There are 3 ways to turn a row about zero (a turn may also mirror it). The second row of each pair is the first, turned, with some noise. The first 27 pairs use one turn. New pairs use 2 turns, one after the other, and a turn may come again.
In the rows, 128 means zero.
Known pairs, each followed by its turns in order:
[ 54 127 146 151 140 127 133 147]
[183 115 127  95  95 138 100 152]	(0)

[119 108 120  61 105  97 106  60]
[ 81 152 170 168  63 107 153 144]	(0)

[149 162 125  90 137 183 133 115]
[146 135 144 184 162 127 162 142]	(0)

[148 187 131 162 131 103 137 136]
[120  96  68 126 136 154 142 129]	(0)

[ 73  69 122 130 188 120 133 123]
[106  99 107  54  90 153 131 149]	(1)

[127 149  75 138 120 133 124 102]
[175 142 115 110 154 115 141 105]	(1)

[135 121 123 176  80 161 135  99]
[124 149  87 149 144  90  80 143]	(0)

[109 103 143 104 111 165 125 156]
[ 84  87 137 132 133 129 133 102]	(1)

[ 52 127  86 185  71  82  60 106]
[106  74 101  86  59  50  83 178]	(0)

[122 128 144  85 173 128 116 194]
[151 107 186  95 151 171 157 122]	(0)

[153 131 118 120 154 143 170  61]
[ 81 126 151 144 166  72 148 145]	(2)

[154  84 207  78 145 161 134  96]
[ 67 102 156 129  91  66  80 149]	(1)

[170 123 142 119 125 132 141 126]
[106 149 125 143 151 145 134 116]	(0)

[141 149 136  95  81 116  94 107]
[119 148 138 153 178  93 132 141]	(1)

[165 107 114 137  99 112 170 199]
[187  98  83 105 136 145 166 166]	(2)

[152 154 142 112 154 127 155 171]
[121 140 152 148 116 169  88 111]	(1)

[109  96 114 138 127 136 178 133]
[122 140  95 119 120 109 132 180]	(2)

[123 100 113 103 120 168  92  91]
[103 144 128  89 144 101  88  95]	(2)

[148 121 140 133 183 127  82 197]
[121  85 102 147 135 192  75 152]	(1)

[118 107  97 125 169 132 117  84]
[110 171 133 142 161  99 102 126]	(2)

[153 101 182  89 176  97 165  22]
[101  98 182 188 137  16 111 141]	(2)

[125 162 163 135 176 128 128 102]
[112 147 185 159 112 117 146 123]	(2)

[ 90 162 145 177 144 101 162 123]
[103 139 145 174 101 159 143 175]	(2)

[ 76  74 116  80 129 143 104 110]
[ 73  98 114  64 153 106 140 129]	(1)

[162 121 183 139 139 105 129 101]
[103 180 105 113 124 163 144 138]	(0)

[ 96 101 152  98 165 133 127 114]
[ 93 110 145  82 114 124 112 148]	(1)

[105 106 121 164 126 134 185 167]
[137 140 100 116 105 137 149 197]	(2)

New pairs, each followed by its turns in order:
[ 92 127 143  81 156 191  77  66]
[111  95  84 111 156 225 105 107]	(0) (0)

[130 158 109 116 112 144  96 108]
[133 118 120  90 119 142 103  99]	(0) (0)

[126  97 143 118 140  76 101  84]
[148 112  93 144 134 129 130 196]	(2) (1)

[101 132 128 121  92  84 167 136]
[123  90 107 139 153  89 168 130]	(0) (1)

[132 154 143 166 146 141 163 101]
[142 131 126 127  68 135 145 152]	(2) (2)

[181 108 159 125 108 119 136 104]
[ 84 166 132 142 105 159 140 118]	(0) (2)

[126  88 103  92 133 104 136 113]
[104 103 108  97 115 105 156 105]	(2) (0)

[173  69 185 174 151 168 148 167]
[ 93 127 126 108 122  64  32 143]	(1) (0)

[ 88 128 154 177 157 171 169 142]
[ 85 122 127 145 191 111 179 112]	(0) (0)

[205 118  94 100 146 143 162 199]
[130 192 110 120  83 128  56  73]	(2) (1)

[ 90 158 120 126 113 109 107  53]
[121 158 101 172 138 158 189 102]	(0) (1)

[141  55 129 109 134 178 132 134]
[122 133  97 119 118 174 184 172]	(0) (0)

[180  94 141 183 133 132 183 125]
[198 135 140  80 172 109 108 129]	(0) (1)

[129 111 124 173 134 177 140 123]
[ 88 159 128 137 122 109  95 101]	(1) (0)

[135 163 130 131 163 146 102 109]
[152 151 103 139 112 153 141 159]	(2) (0)

[182 134 200 163  97 130 104 162]
[ 96 202 174 142 169 159 103 132]	(2) (0)

[164  47 156 125 121 101 128  79]
[105  41 134 114  84 120  96 112]	(1) (0)

[121 166 145 125 143 151 117 123]
[139 123 124 123 162 141 121  92]	(0) (0)

[146 185 167 146 148 133 157 172]
[127 179 129  76 166  96 154 137]	(0) (2)

[106 127  58  93  84 175 113 137]
[139 154 125  46  93  97  90 143]	(1) (1)

[152 168  82 133 105 102 143 111]
[108 145 101 134 147 135  87 177]	(0) (2)

[180 145  99  97 152 142  79  96]
[125 138 113 185  97 120 156 191]	(0) (2)

[139 175 198 176 133 117 134 153]
[127 173 132 143 167 171  62 148]	(2) (0)

[111  88 121 103 140 129 124 134]
[117 149  95 134 115 110 112 109]	(1) (2)

[166 118 133  75 110 107 102 113]
[117 113 176 115 103 150 173 137]	(0) (1)

[ 92 128 178 119 171 120  97 194]
[ 68 130  83 185 163 144 109 157]	(2) (0)

[115 160 157 155 122  87 178 143]
[100 142 108  63 163 126 115 110]	(0) (2)

[107 113  94  83 121 130 176 157]
[102 194 103 119 131 115 117 165]	(0) (0)

[138 200 129 142 134 138 184 103]
[110 145 107 131  71 121 144 194]	(2) (2)

[113  96 124 114 162 140 143 141]
[108 156 116 151 133 152 152 144]	(0) (0)

[ 86 119 149 132 107 139 158  98]
[ 89 165 158 135 108 125 148 124]	(1) (1)

[115 146 134  73 107 148  91 110]
[133 145 131  87 145  80 154 151]	(2) (1)

[154 131  99 115 152 130 131 104]
[145 142 136 101 106 147 112 149]	(2) (1)

